The groups are shells around one centre, one inside the other: the same stretched ball of 7 dimensions in 6 sizes.
In the rows, 128 means zero.
Some rows, each with its group after it:
[112 131 132 120 145 113 162  83 125]  tul
[123 150 161  98 160 124 167 101 107]  Rem
[104 140 138 120 122  61 162 146 104]  tul
[105 156 128 110 136 116 135 164 150]  kono
[106 155 110 149 117 138 128  95 155]  reli
[111 168 127 109 153  97 149 154 134]  luz
[106 101 118 161  73  80 192  85  99]  kono
[126 130 123 191 108 110 163  77 117]  pekuf
[117 138  77 184 126  79 171 138 152]  kono
[107 129 146 120  99  94 184  74  84]  Rem
[ 96 131  86 147  79 121 162 123 156]  tul
[111 151 141  89 169 105 153 144 133]  reli
[107 151  93 155 132  73 154 144 145]  luz
[ 93 150 110 141  91  88 133 156 141]  Rem
[116 142  87 160 148  88 159 156 163]  kono
[100 126 115 182  65 107 136 106 131]  reli
[117 166 110 168 117  98 151 118 128]  reli
[101 133 143 108 103  59 182 131  86]  Rem
[ 96 120 105 159  66 141 142  92 150]  luz
[ 85  88 100 135  65  94 172 113 137]  kono
[106 109 142 148  86  91 169  84  96]  reli
[ 99 159  93 161 118 114 111 130 171]  pekuf
[104 125 101 168  83  66 171 154 125]  tul
[103 108 123 100 116 128 186 100 133]  pekuf
[101  87 126 144  44 105 203  85  97]  pekuf
[113 126 177  84 132 104 181  90  79]  Rem
[123 124 116 174 108 121 178  75 122]  pekuf
[ 98 138  97 176  66  66 159 132 121]  Rem
[103 166 154  97 117 107 142 134 109]  kono
[102 125 115 175  60 139 145  64 131]  tul
[ 89  91  96 153  47  94 184  95 126]  tul
[101 129 118 112 123  68 184 117 112]  kono
[115 127  95 155 133  61 188 142 131]  pekuf
[106 118  89 183  71  69 185 122 122]  kono
[113 123 159 127 130  84 157 111  98]  pekuf
[105 162  94 162 121  89 134 144 152]  luz
[ 84 111 135  92  57 124 166 131 122]  pekuf
[120 149  96 195 120 106 144 115 150]  luz
[ 95  79 133 132  52 102 189  96 103]  tul
[100  95 122 159  79 113 155  82 128]  tul
[ 85 100 120 126  48  94 173 120 116]  reli
[116 144 106 198 101  99 139 120 139]  reli
[116 118  86 206 100  78 159 146 150]  pekuf
[109 119 123 160  98 133 141 105 144]  luz
[ 87 104  92 141  56  79 185 113 125]  Rem
[108  98 143 105 111 130 181 109 123]  kono
[105  93 104 144  93  97 190 134 136]  reli
[100 110  91 202  41  93 168  80 122]  kono
[ 97 121 108 128 103 132 154  92 149]  reli
[104 140 107 116 135 102 159 158 153]  luz
[106 140 124 130 101 104 174  91 111]  luz
[ 97 141 117 102 113  96 171 133 127]  luz
[111 148  83 200 104 121 135  75 157]  Rem
[100 110  96 182  73 129 143  92 156]  luz
[114 117  96 172 100  73 183 163 136]  Rem
[110 134 147 110  94 105 190 121  93]  pekuf
[102 131 125 142  80 135 157  65 121]  reli
[ 92 111 121 108  83 134 170  90 133]  tul
[104 112 176  68 124  96 185 101  81]  Rem
[112 139 100 177  86 106 172  95 126]  tul

New rows. What belongs after each?
[112 134 130 139 126 153 133 100 152]  Rem
[111 158 123 133 125  85 171  90 105]  pekuf
[ 88 143 124  75 127  96 153 148 137]  pekuf
[117 129 103 197 118  88 140 126 146]  pekuf
[ 97  92 131 124  88 118 169  84 123]  reli
[112 167 103 164 108 105 152 108 132]  kono
[ 96 123 133  76 137  86 172 136 123]  kono
[117 161 125 129 158 104 140 161 147]  tul
[ 91  94 151  82  70 108 186 133 104]  Rem
[ 98 124  76 175  93  96 153 111 159]  luz
[111 118 103 185  98  81 159 123 134]  luz
[105  91  95 196  51 138 166  71 145]  Rem
[ 99 100 148 140  42 119 175  88  94]  Rem
[ 85 142 108 128  66 102 153 102 126]  pekuf
[ 98 160 103 122 119  85 150 164 145]  kono
[115 159 124 151 106 127 157  76 119]  pekuf
[ 93 152 144  76 130 118 136 135 132]  kono
[ 90 138 132 126  71  88 155  94 100]  kono
[108 161 134 107 156  84 151 118 119]  luz
[116 143 151 128 110  90 177 111  87]  kono
[ 87  90 146 103  53 123 170 101 109]  kono
[113 135 150 137  93 102 168 108  94]  reli
[ 96 119  85 177  91  67 150 139 149]  Rem
[ 92 120 174  85  82 108 158  98  85]  Rem
[102 141 114 144 122  72 153  93 119]  kono
[ 96 150 110 139  82 112 149 101 129]  reli
[ 91 132  87 151  60 124 160 103 149]  pekuf
[105 136  95 147 135  58 167 134 135]  Rem
[111 175 117 112 176 103 131 159 158]  pekuf
[105 101 164  98  83 115 190  98  86]  kono
[110 141 147 113 111  94 178 111  94]  luz
[117 155 111 150 124 112 168 107 130]  tul
[117 145 115 169 114 133 145  82 139]  luz
[ 99 106  94 148  78 126 167 136 159]  reli
[121 162 140 150 156 121 125  82 130]  pekuf
[105 131 120 148  77 135 149 139 143]  kono
[121 139 132 158 107  91 178 113 102]  kono
[109 132 149 140 116 118 137  74 115]  tul
[115 164 161 105 150 100 142 145 111]  kono
[120 152 121 130 137  95 180 141 122]  kono
[114 143  95 174 142  99 142  99 154]  kono
[109 172 150 121 126 113 134  95 109]  tul
[ 80  90  96 153  39 102 161  90 136]  pekuf
[104 107  87 194  71 122 150 112 161]  luz
[110 137 144 115 116  80 173 147 102]  luz
[ 99 121 142 137  70  93 169  81  89]  reli
[114 127  93 205  89  62 166 130 126]  pekuf
[114 157 139 157 127 106 126 102 122]  tul
[ 90 113 120  98  84 125 178  87 126]  pekuf
[ 94 106 114 153  82  92 146 117 136]  tul
